There are 5 ways to turn a row about zero (a turn may also mirror it). The second row of each pair is the first, turned, with some noise.
Some pairs, each with its turn after it:
[52  2 31 45]
[-59 -29  33  22]
j918

[15 -5 -8 61]
[-56 -24 -14  14]
j693

[-28   8  10 -33]
[35 23  2  5]
j693

[  4   1  -9 -24]
[  6 -18 -16 -13]
j66

[-35  19 -13  41]
[-20 -21  14  51]
j62

[-20 -13 -47 -42]
[ 53  22 -31  11]
j918

[-53  12  -1 -23]
[ 44  18 -14  22]
j693

[-48 -32  42  35]
[ 18 -41 -52  45]
j62

[ 13 -23 -10  51]
[ 30 -46  11  23]
j91

[-11   4  -1 -23]
[-14  16 -14  -5]
j91

[ 20 -17   1   4]
[ 11 -14   6 -19]
j62

[ 18  -6 -24  21]
[-25 -17   7  20]
j66

[ 61 -31  -3  37]
[ 50 -20  28  51]
j91

[ 11 -16 -22 -30]
[ 32  28  14 -14]
j62

[ 29 -43  27 -36]
[-21  -9  14 -58]
j66

[  5  21  13 -30]
[  6   8 -31 -19]
j66

[-8  5 -3 15]
[ 5  6  7 14]
j66

[-9  3  0 -5]
[ 1  1 -3 -5]
j918

[ -7  28  27 -15]
[-17  22  17 -25]
j91

[  1   4  -2 -34]
[-8 30 -9 -1]
j91

[-17   4  18 -36]
[ 33  28   3 -12]
j693

[-40  -7  28 -17]
[  2  14 -44  21]
j62

[-16 -12  14  29]
[ -9  -2 -29   8]
j693

[-16 -61 -21  56]
[-40  68  -4  31]
j918

[-13 -28 -44 -23]
[ 38  30 -18  26]
j918

New pairs, each followed by its turn:
[-30   4  29 -27]
[-45  19   6 -16]
j91

[-1 22 45 18]
[-31 -20  17 -37]
j918

[36 -9 28 13]
[-19 -17  41  11]
j918

[-50  31  48  12]
[-43 -12  34 -53]
j91

[-52 -18 -24 -13]
[ 27  43 -33 -16]
j918

[ 14 -11  37 -28]
[-20  32  27  22]
j91

[ 31  27 -17   2]
[-24   5  29 -22]
j62

[-16  16   2 -69]
[-39  58 -24 -10]
j91

[ 36 -37  21  36]
[ 18 -27  34  44]
j91

[-29 -17 -39  14]
[ 20 -28  29  30]
j66

[ 25 -10   8  49]
[-41  21  34  21]
j66

[ -7 -16  19   3]
[-15  -8  14   8]
j91

[  3  18  38 -19]
[-21  29  31  -7]
j91

[-21  19  -5 -20]
[ 26  -7 -20 -21]
j918

[-30 -20  18  -5]
[ 21  -1 -29  -9]
j693

[ 20 -33   8 -19]
[21  9 34 16]
j918

[-31  11  28 -18]
[ 33  24 -14 -14]
j66

[-44  -4   7  53]
[ -9 -32  -8  58]
j62

[ 34  30 -71 -30]
[-14 -66 -50  20]
j66

[ 10 -21 -26  34]
[-25  19 -10  38]
j918

[ 31  12 -15  11]
[-11 -10  24 -18]
j62

[  0   8 -14  18]
[-12   3 -17   9]
j918

[-24 -61 -14   1]
[ 28 -25  58 -12]
j66

[  9 -68 -25   2]
[-15 -41  58 -16]
j66

[-14   6  11  11]
[ -9  -7 -12  12]
j62

[ 46  89 -30 -20]
[ 13 -98 -43  17]
j918

[ -4 -19 -43  11]
[ 14 -25 -38  14]
j91

[59 -6 29  3]
[  4 -27 -10 -59]
j62

[-46   4 -18  34]
[28  6 22 45]
j66

[ 23  53 -17  -6]
[ 41  33   2 -30]
j91

[-5 13 24 -1]
[ -8   6  21 -10]
j91

[  5  28 -44 -29]
[ 19  27 -47 -17]
j91

[ 23  -6 -55  14]
[  2   0 -27  56]
j918

[ 15  14 -11  11]
[-10 -16 -13  14]
j918

[-27  12 -35  24]
[-14  -5  29  41]
j62

[-19  -1  -2  20]
[-19  18 -14  -8]
j918

[-16   1  11   6]
[11 13  4  3]
j66

[-4  1 -1 33]
[-7 12 14 22]
j66

[ 43   6 -21  44]
[-62 -23  14  13]
j693

[-13  13 -41 -37]
[  3  30 -53 -13]
j91

[ -1  25 -26 -37]
[ 17 -31 -36  -1]
j66

[ 17  50   8 -49]
[-40  55  -7 -36]
j62

[-15  -5 -36 -31]
[ 26 -37  -4  -1]
j66

[-36  16   2  53]
[-27 -36  -6  48]
j62

[ 21   4  20 -60]
[ 10  45 -22 -47]
j62

[ 23  61 -48 -24]
[ 28 -59 -51  21]
j918

[-24 -19 -28  -2]
[24 12 11 36]
j62

[-38 -11 -13  30]
[-17  36 -30  -5]
j918

[ 28   9 -62  47]
[-13 -29  80   6]
j62

[-12 -39  19 -27]
[ 35  -7 -20 -36]
j693

[-19 -37  30  16]
[-37 -28  22  20]
j91

[-18   3 -26  61]
[-6  5 26 60]
j66

[ 15  18 -56   2]
[ -7 -27  38  30]
j693

[ 48  54  53 -23]
[-57  15 -34 -63]
j62

[ 45 -67   3  43]
[-46 -60 -20 -41]
j693

[14 -9 31 -2]
[-5  3 30 10]
j91

[  5  11 -50 -25]
[ 19 -24  45  17]
j693

[ 24  17 -23  43]
[-44 -15  10  27]
j693

[  1   5 -15 -26]
[19  0 20  2]
j693

[18 31  6 20]
[-24  26 -19  15]
j66

[-82  -1 -13 -40]
[ 15  59 -24  67]
j62

[27 -9 49 -9]
[ -3 -17 -40 -42]
j62

[34 13  9  3]
[-16 -16   8 -33]
j62

